The same things were measured in two ways. Each way mixes the same 4 hidden numbers, adds some noise and spreads widely along 3 directions of its own, which tell nothing about the thing.
Some things both ways: the first way, then the second way.
[-16 -23  21  22 -52  13   4  35  -1 -13  30  20   5]
[  8  -6 -12  26 -16  12  13 -31  10 -16   8 -18  13]

[ -8 -54  19   5 -31 -23   9  42 -14 -17   6 -10  28]
[ 42   9  33 -17  16  -6 -10  -7  15  14  -3 -33 -13]

[ 14 -37  39  15 -33 -44  -5  59  -5 -17   3  -7  22]
[ 33  22  17   6  19 -16  -2  -9 -12  -1 -12 -14 -15]

[ -9 -15 -23 -21 -22 -29  -9  35  -1  14 -29 -50  37]
[ 25  16  25 -14   6  -3   5  32 -12  11   3  13 -22]

[  8   3 -32  -7  12 -10   0  19   0  38 -25 -23  31]
[ 10  -9  29 -43  19  -7 -20  32   1  22 -19  11 -21]

[-13   7   1 -41 -37  28  -5  -7   0 -10  -7 -22  15]
[ 15 -11  -7  11 -44  20  12   4  11 -11  -7   4  -8]

[-38   4   7  -9 -19  27  13 -16   1 -10 -12  -3   0]
[-70 -16 -36  27 -29   4  13 -27   1 -36  12  13  38]

[-61 -17  -5 -20  16  -5  24  -8  -2  -4 -41 -19  12]
[-40 -27 -29  -5  13  -3  -8 -21 -15  -5 -11   6  12]

[  2 -10 -29 -37   1  10  12 -24 -13  10 -18 -35  27]
[ 17  -8   0 -35 -30  27  16  52   1  26  35  24 -25]

[ -9 -16  22 -16 -24   5   8   1  -8 -21   2  -4  12]
[-12  -4  31 -10 -13  -3 -11  -9  37 -12  -2 -16  16]

[-27 -49 -12  23 -29  -8  26  30 -12  -3  18   3  24]
[  3  15  -1  -5   4 -13   0 -29 -10   1  21 -31   4]

[-32  16  -4 -46 -13  36   6 -27   1  -4 -19 -16   9]
[-22 -28 -14   5 -32  15  -1  -7  16 -15 -11   8   9]

[-38 -26  -5 -12 -19 -10   9  28  -3  -4 -13 -13  24]
[-11   1  13  -4  16 -14 -13 -23   9  -6  -8 -21  12]

[ -3  -6  33  -8 -50 -13 -22  52   7 -11  -4 -16  18]
[ 45   2  -8  32 -12  11  17   0 -12  -7 -12  10 -15]

Other things, the second way, with their names:
z830: [ 34   0  -5  21  24 -15 -13 -33 -20  -8 -46 -17 -14]
z848: [  2 -22 -13  29 -38  21  11 -20  22 -19  -2  -1   9]
z397: [ -8   1   6   6  -9  -6   1   6  -1 -12  -8   9   1]
z904: [ -3  -8  -4  18 -18   7   6  -1   9 -14  -9  12   2]
z960: [ 32  13  41 -10  21  -4  -3  21  11   6   2  -5 -14]
z640: [ 21  22  15  -6 -12  -1  12   3  -5   1  17 -12  -9]
z748: [ 32  11   7  -1   0   2  16  40 -26  13   1  27 -27]
z24: [-19 -26 -38  14   5   8   5 -31  -9  -5   9   0  18]
z791: [ -1  12  19 -29   2 -12 -10  30 -21   4 -10   8 -20]
z11: [ 19  -9   7  14   9  -1   1  -7   4  -8 -17   2  -4]
z90: [-34 -26 -15  13  -5  -5 -11 -25   3 -20 -31   7  13]
z560: [  5 -22 -13  23  -7  13   7 -20  14 -11  -4   3   9]
z205: [ -4 -32 -15  16  31  -4 -13 -35  -1  -7 -31  -1  11]
z552: [ -8  10  11 -38   3  -8  -9  -4   2  11  23 -25   2]
z73: [ 10 -11   7   3  34 -22 -32 -62   8  -7 -38 -46   6]
z68: [ 28   6   6  11  -9   0  -2 -16   8  -6 -12 -19  -6]
z204: [-18   4   3  -6  26 -12  -3  -7 -11  -2  10   3   9]
z173: [ 27 -13 -27  45 -38  18  17 -32   2 -19 -13  -9   0]
z775: [ 16  -7  -9  28  26 -10  -1 -33 -10 -13 -23  -8   4]
z583: [-15  -1   6 -25 -22   8   3  23  -2   4  18  11  -3]
z652: [ 23  -9 -34  33 -11  22  31 -13 -11  -2  21   5   1]
z279: [ 28  -8   6  21   2  -2  -8 -16   6 -13 -40   1  -9]
z550: [ -7  -7   1   2  -7  -4  -4  19 -16 -10 -35  31 -12]
z855: [ 11   9  28 -10  24 -13  -4  -5  10   4   6 -14   3]
z908: [ 36  16   7  17 -14   7  23   6  -3   1  13  -3 -11]
z733: [ 13 -17   9   9   3   4  -5  16   5  -7 -37  27 -11]
z645: [ -1 -10  20 -19  10   2  -6  25   4   8 -11  18  -8]
z871: [-38 -10 -38  25 -41  10  20  -6 -13 -27   7  26  14]
z582: [-19 -18  -9   5  -6  13  10 -38  29 -10  33 -23  33]
z567: [  9  -5  21 -22  37  -3  -3  14   7  19  17   3  -1]
z999: [  6 -23 -26  27  17   5   0 -48  -2 -10 -12 -13  14]
z687: [ 22   7   7  11 -19  13  21   7  11   0  20  -3  -2]
z994: [-44 -22 -29  14  12 -14 -17 -37 -20 -23 -33   5  17]
z613: [-19 -42 -56  13  -9  23  10 -15 -16   0  -2  30   9]
z773: [ 19  -5   9  -9  34  -7 -13  -7  -2   9  -8  -8  -3]
z109: [ 11 -21  -9  14 -24  19  10  10   5  -5 -17  22  -8]
z124: [ 13 -27 -39  31 -24  29  26  -3  -4  -3   2  23   0]
z708: [  7 -16  13  29  -3   0 -12 -22  24 -24 -42  -5   6]
z762: [-13  -5 -27  37  -7   6  20  -9 -18 -20  -6  27   8]
z117: [ 38  -3  -2  -4   4   6  10  36 -29  14 -16  35 -32]
z766: [-10 -28 -41  34 -45  27  19  -4  -4 -20 -11  27   2]
z817: [-27  -2 -14  16 -24   0   4   3  -8 -23 -10  20   7]
z864: [-16  -5   4   8   4 -10  -8  -3   1 -15 -20   6   5]
z27: [-57 -19 -25  26 -38   8  10  -4   3 -35  -2  31  27]
z547: [ 33  -4  22 -11  35  -9 -11   4   0  14 -17  -4 -15]
z870: [-29 -19  -5   7   8  -1  -1 -17   9 -15  -3   4  22]
z418: [ 39   6   0  20 -13   8  16  -7   2  -2   2  -8 -10]
z21: [ 13 -11  -1  -2 -11   5  -1   7   3   2 -15   7 -10]
z411: [ 19 -25  17   2  49 -15 -28 -44  13   0 -41 -31   4]
z753: [  9 -15 -17  24  27  -2   2 -27 -10  -8 -18   1   6]
z202: [-28 -22 -12  -9  25  -5  -8  -1 -12   0  -6  18  12]
z368: [-47  -9   0  -1  -5 -15 -14 -23   8 -24  -9  -8  22]

Some of these things the first way, each followed by its name:
[ 27 -11 -15 -27  17 -15  -2   8  -5  24 -18 -24  32]
z791
[-12 -37  46 -16 -30 -11  -4  37  -8 -28   8   3  15]
z652
[-11 -24  21 -31 -32  -1  -4  25  -7 -18   0 -14  22]
z68
[-38  15   1  11 -15  15   9  -5  10   4 -20  -3  -3]
z90
[-27   0  21 -21 -32  -3  -4   8   6 -21 -29 -28   8]
z904
[-15 -38  14  18  -4 -34   9  40  -4   2 -17  -4  20]
z204
[-34   2  18 -35 -31  10  -7  13   3 -20 -15 -22  10]
z124
[-19  21  30  15 -55   6 -21  42  15  -7   0   1   1]
z708
[  2   2  34   0 -27  -6 -18  37  10  -5  -4  -1   8]
z762
[-58 -26  12  28 -45   0  14  41   6  -9  -2   5   7]
z999
[ 37 -32   9   9 -24  -9   1  30  -8   1  27   7  24]
z640
[ -1 -37  48  -3 -51 -17  -2  38  -6 -34   9  -6  15]
z418
[ 39 -22  32 -15 -29   3 -13  36  -6  -4  35  15  22]
z687
[-33  -6 -11  19   2 -19  11  24   3  21 -30 -13  11]
z202
[-12  27  17 -18 -15  28  -3 -20   8   1 -16   0  -8]
z27
[  5  18  21 -20 -23  12  -8   6   5  -5  -5  -8   4]
z109
[-25  29 -24 -26 -16  -3 -12  10  11  21 -52 -49  17]
z550
[-44 -12  -2 -16  -8   3  20 -16  -3 -14 -29 -20   8]
z368
[ -8  19  21  29 -37 -19 -14  29  14   1 -33 -17  -2]
z733
[ -6 -12  18   5 -26 -12 -14  63   8   6   2   1  23]
z830
[-30  17  17 -46 -25  25  -5 -18   1 -20 -22 -19   4]
z766
[-50   3 -18  35 -28   7  12  22  10  14 -13  -3   5]
z870
[-30 -44   2   5  -5 -43   9  46  -6   2 -34 -25  31]
z567
[ -9  -9  46 -16 -30 -17 -12  29   2 -28 -17 -15  10]
z279
[ -4  -1  37  -4 -41  30  -3   5   0 -22  26  19  -3]
z848
[-70 -31  11  40 -36 -27  13  51   3 -13 -22  -7   5]
z411
